The same things were measured in two ways. Each way mixes the same 10 hidden numbers, adds some noise and spreads widely along 6 directions of its own, which tell nothing about the thing.
Some things both ways: the first way, then the second way.
[-12 -16  -1  -3  -3   4  10  -6   3 -10  -5   1   3   5  -8   7   1]
[-32  12   7  -1  -2  -2  13   3  -6   1  -2 -26   4  15  12  -6  10  -1
 -16  -3   0]

[ -2 -24   3  10   5 -11  11 -17   1 -20  -8  10   3  17  -3   7 -12]
[  7   0   6  -2  -5  -7   4   0  -1  11  -6 -25 -12  -7  -3  -5  -3  -3
   5  -3   9]

[ -7  -9  17   7   7   6  18 -20  -9  12  -5  -2  -2  -7   3   7   7]
[-14   1  -2  -1   2 -15  -1   5  10   8  -8   7 -17  13 -15  -8   0  -6
  17 -18  -3]

[  4  -3 -10   5  -5   1   8 -13   5   1   2   3 -11 -13 -12   2   3]
[ -5   2   8 -10   1 -11   3  11   1  15  -2 -11  -9   3  -5 -21  11 -15
  -3 -11   7]

[-23 -14  -3  -3  -2   2  17 -10   9  -8  -7  10  12  12  10  13  -7]
[-27  31  14  -1  -8 -18   2   8   0   1   2  14  -1  -6  -8 -10  -1 -13
  -7   9  -8]

[-10   1  10 -16 -10   7 -11  -9 -21  15 -15  -2 -10 -19   6 -13   3]
[ -5  13 -14   9  -1 -12  -8   4  -7 -12  21  12  18 -16  -5  -5   1  -4
   7  -5  -6]

[ -7 -10  -5   3   3 -24   8 -25 -14 -21  -5  -1   8  20   2  -2  -4]
[ 29 -10   5  11  -6  11  16  -4  -3   4  10  -6  12  -4  16   8   4   7
 -16   9   6]

[ -7 -13 -15   0   8  -7 -17   0  -1  -7  -3   3   2   6  13   4   9]
[-21  24 -23   8   8  18 -16   5 -13  -7   0  -6  18 -21  -5  28 -24  19
  -6  -8  12]

[ -1 -10 -20   4 -16   3   2 -12  -3   3  -1   7  -8  -4  -4   4   4]
[ 28   5   9  -6  13   1  16   7   3 -16  -6  -6   4  -4   3 -11  23 -12
  -5  17   3]

[  5  -2  11  17  12   3   1  13  -3   8 -14   6  -3 -14  -1  -8 -14]
[ 19 -22 -19 -14  -7   6   2 -11   9  14  -4 -13 -19   9  -4   3   2   7
   5  -6   6]

[  1  13 -24  -9 -11  13  -6  10   8  10  -2 -11 -13 -12  -2  -1  11]
[  2  -1   6   6   5  -1  -8  -9   2  -1  -5  12   4 -21 -14  12 -17   4
  18  -5   8]

[-13 -11   6   4   4  14  17  -4 -10  -9   1  -8  -5   8  -3 -17   1]
[-25  25   0  -3 -12  -6  -4   6  -6   7  23  -1   1 -11  -5   3  -9 -12
  -2  -6  -9]

[  5   1  -6   4  18 -19  -4   7   0  -3  13   4  14   4   1  17   6]
[ 17   1  -8   3  12  14 -14  13  -1 -14 -23  17   6  -8   4   1  -9  14
  -9   4   1]

[  4   7 -13   3   0  -7 -18   5  -9  18  14  -6   3  -8   8  16   7]
[ 13  -1 -18  -9   3  14  -2   2  -2  -8  11  -4   2  -2  -3   1  10  -3
  -4   1  -1]

[ -6   2 -12  -3  -1 -12  13 -25  -7  -4 -14  -2   6  19  14  12   0]
[-15  18   9   5  -4   6  -1   4  -3   3 -14  16 -11   2   4  -7  -2   4
 -23  -3   2]

[-14 -15 -17   8  18   3  10   2  15 -15   2   2  14  13  14   5  10]
[ 30   1  19 -15  -8  14 -16   7  -4   2 -10   8   7 -10   3 -26  30 -23
 -32  25 -10]

[-18 -14 -25  21  10  18  18 -17   9  12  11   7   4   0  29  14  18]
[  5   6   1 -16  15  10   2  13   5 -10 -19 -13  -8  10   2  -9  18  -7
  -8   1  -1]

[ 19   9   6 -19 -19   6 -17  37  -6   7   5 -11  -2 -11 -25   4 -11]
[-18  13   0  14  11   0  -2  -2   2 -24  -9  12  -5  -3   0   8 -18   8
  22  -7  -6]

[  0  -3 -13 -14 -24   2   5  -3  23 -10  19   6  -4 -26 -22  -1   0]
[-11 -13   3   1   5   6   6   4   1  -4 -11 -25  10  24  18   3  15  10
  -6 -11 -11]

[ -8   5   9  -9  -8 -13  -7   8   7   0  11  10  12 -27  -2  -6 -16]
[ 14 -16  -6   6  19  12  13   4   4 -28  -7   0  12  19  23   2  16  17
   0  -5 -11]

[-15 -10  -8   0  10  11   6   7  22  -1  10   5  13 -10   4  18   3]
[-32   4 -13  -4 -12   4 -12   7  -7  13   2 -11   6  13  11  -7   2   2
 -19 -12  -3]

[ -9   1 -16   5  -7   2  32 -19  18 -12   7  -1  10  -1  14  -7  -4]
[  7  -7   2   4 -22   4  10  -6   4  19  11  -1  -2  12   9  15   2  10
 -18  -2 -12]

[-15 -12  -1  11  17  -3   0   6   9  -1  -9  19   7 -10   9   4   0]
[  4  -8   8 -13  10 -12   6   1   2  -1 -20 -18   6  -5 -10 -11   5  -4
   9  10  13]

[ 12 -11  -1  12 -12  -2   6 -10 -13   2 -16   9  -1  -7   3  -6 -13]
[  5  19 -14  -7 -15 -13   9   2  -2  11  14  -4 -14  -6 -14  -8   5 -10
  -8  11   6]

[-12  -2  -6   1   7  16   7  17  19  -8  10  -5 -16  -3 -23  -6   7]
[ 16  -4  12  -3  10   5 -13   2   8  -3 -11  16   5 -19  -8  14 -13   1
  17  -5  -5]

[  9  -8   9   4   5  -1 -17   8 -17  10 -11  -4  -4  -5  -2   5   0]
[ -9   5 -22  -1   0   5  -9  -2  -4   2   4  -9  -6  -3  -7  -1  -4   0
   4 -12  10]

[  9   1  16  -1  -1   9  11  16  10   6 -13  10   2 -21 -15   3 -14]
[  8  -8 -20  -2 -17  -4  -5  -2   4   7  -9   7 -10  15   5  -6   6  16
 -14   2  -8]

Other things, the second way, with their names:
z448: [ -8  -4   4  16  -3  -7   7  -4  -3  -3  -3 -10   2   5  10  -6  -6   5
   8  -5   6]
z403: [  3  -1  -5  -7   4   2   3  -3 -11  -7   3 -14  -6 -15   5 -16  -4   0
  -3   0  15]
z141: [ 7 -8 -3 -9 -4  2  8 -7  3 -2 -6 -9 -4 10  0 -6 14  0 -6 12 -2]
z700: [  1 -18   5  -7 -10   6 -12  -2  -1   9 -14 -10   8   9   6  -4   4   0
  -8   4  -7]
z291: [  8   8  -7  19  13  20   1  10  -6 -22  -6  -1   3   8  21   5   9  18
 -13 -16  -9]
z999: [  7   1 -11  -9  -7   7  -5  -5  11  -2   2   9  -6   5 -16  18  -2  -5
  12  11 -13]
z574: [ -9  21  -5  -2   3   0  -3   4  -1  -6   7   1   7 -12  -7   4  -2  -8
   3   2   1]
z402: [ 20  -2 -24  -7 -18   7  -7  13 -10   5  17  -9  13   9  15 -20  29  -3
 -37  11 -11]
z988: [ 23   0   5  -8  -1  -5  18  -4  -4  -8   6 -19  -5 -12   4 -17   7 -13
   1  22  14]
z751: [ -2 -16   7 -13 -21 -10  -5 -12   6  25  -4 -31 -11   4  -8  -2  -2 -12
  15   1  -1]
z290: [-11   7 -26  -4 -18 -16  -4   3  -1  23   4   1 -10   4 -15  -6  -1   7
 -10  -6   6]
z551: [ 17   0  -9   5  -4   9   2   6   1   2   9   1   2   8  10   1  17   2
 -14  -8 -10]
z139: [-13  10 -14  -1  -1 -12   5   3 -10   7  18 -35  -3 -14  -4  -5  -9  -4
  12 -15  17]
z478: [  5   2   5 -14  -3  23  -4  -4   1   4  -6   4   2  -2  -2   9   9  -1
 -24  10  -3]
z204: [-14  31   8   1  20   3   7   6  -4 -12 -12   5 -13 -22  -4   6 -19   9
  -2 -11  18]
z631: [-10  -2   1   6 -14  -4 -13  -2   0   4  -2   9 -14   3   1  -6 -12   0
   9 -13 -12]
z699: [-11   3  -2   4 -13 -10  -9   6   6   3 -15  -3  -9  21   2 -10   8  -4
   3  -1 -18]
z848: [ 10   0  18 -13   9 -12  11   0  -6  -6 -10 -12  -6 -17   0 -25  10  -6
  -7   7  11]
z361: [ -2   3  12   3   7 -11  15   1  -3  -9   4 -18  13  -3   3   1  11   2
   2   0  -5]
z482: [  1  11 -36  15 -11  -7  -5   6 -11   2   1 -12  16  -9  -1  11 -11  26
 -11   4   8]
z662: [  9  -9 -14  -3  -8   2  -6   0   7  16   1   8 -11   4  -7  12  -6  14
  -1 -15  -6]
z602: [  1 -11 -26 -12  -7  12 -12   2   0  -3  -1 -10   5  13   3   1   6   6
  -8   3 -10]
z772: [ -6  -9   0  -4   2  -4   2   3   1  -6  -4 -14   6  13   5  -4  12   0
   5  -5 -13]
z360: [  7  -3  -2  11   5   9  -5  -3   3  -9   3  27  -4  -3   0   8  -8  10
   9 -15  -8]
z382: [ -9  -9   6   5   2 -13  -5   5   3  -2 -13  -6   4  12  -6 -13   3 -12
  20  -1  -4]
z667: [  8 -17  15  -5   6   7  20   0   2 -13 -14 -13  -2  25  29 -20  26   3
 -19   4  -8]
z791: [  3 -16   4 -13  21  13   5  -8   1 -11 -13 -15   3  -8  -7   8  -5   4
  15  -1  13]
z331: [  0   3  12 -12  16  -2  12  -6   2 -15 -12  -2 -13 -14  -8  -5  -6   2
  10   4  12]
z870: [ 17  -6   0  11   0  -5  -5  -2 -11   1  -6 -18   6 -22  -5  -2 -12   6
   8   2  16]
z801: [-11  12  22  -9   0  -8  -4  11  -6   0   6   2  11 -12  -2 -19   9 -22
  -8   4  -8]
z637: [-27  13 -10  -2   1   1 -11  16   5  12 -12  10  -6  14   1   4  -8   9
  -9 -25  -7]
z874: [  9   6  13   9 -10   0  -7  10   5  16   6  14  -2  -2   0   0   0 -13
  -2  -9 -10]

Some of these things the first way, each followed by its name:
[ -8  -6   4 -10 -11   6   9 -18  -9   1   8   0 -13 -12 -19  -4   9] -> z772
[-17 -11  15   1  12 -10  11 -19   1  -8  -5  10  -5   4 -13  11  -4] -> z637
[ -1  -4  -9 -11   0 -18 -10   8  12 -16  11  10  13  -3 -11  12  -7] -> z700
[ 23  -1 -10   3   7  -3  -5  16   0  -1   4 -11   5   0  -4  11  12] -> z870
[ 12 -14   9   7  -2   5  -8  11  -5  -3  -5   1  -9 -11 -18  -6 -11] -> z139
[ 10  -9  -5   4   3  22   5  22  -2   0  -4  -4  -7  -2 -13  -3   2] -> z751
[ 25  15  24 -16   2  -5  -7  27 -24   4   0 -20   0   1 -25  -2  -8] -> z631
[-19  -1  -6  -5   8  -7  10 -13  -3  -8  12  -5   1  12  -4   7  11] -> z801
[ -9 -17  -1   1  -2   7  14  -8   6  -9  -4   5  17  -4  13   1  -8] -> z448
[  8  10 -11   4  -1 -13 -11  17  12   1  10   4  11 -11   0   8 -17] -> z403
[ -1   4  -3  14   7   9  28 -12  11   5   9  -6  -8 -14  -3  -6  12] -> z662
[  1  -5  18  14  16  -4  11  -4  -1   9 -21  11  10 -16  15   2  -6] -> z290
[ -8  13 -19   2  -2  -5  10 -16   3   7  -4   6  -3  -2  14   1  -1] -> z848
[ -6 -11  14   8  12 -13  -8   5 -27   1  -1   3  14  11  14  -3  -7] -> z999
[ -5  -6 -17   5  -9  11  12  -8   5   7   2   3   3  -8   7   8   5] -> z141
[ 11 -21  14  -9 -13  14   9  12   6  -8  -4   8   4 -13 -23   5 -13] -> z699
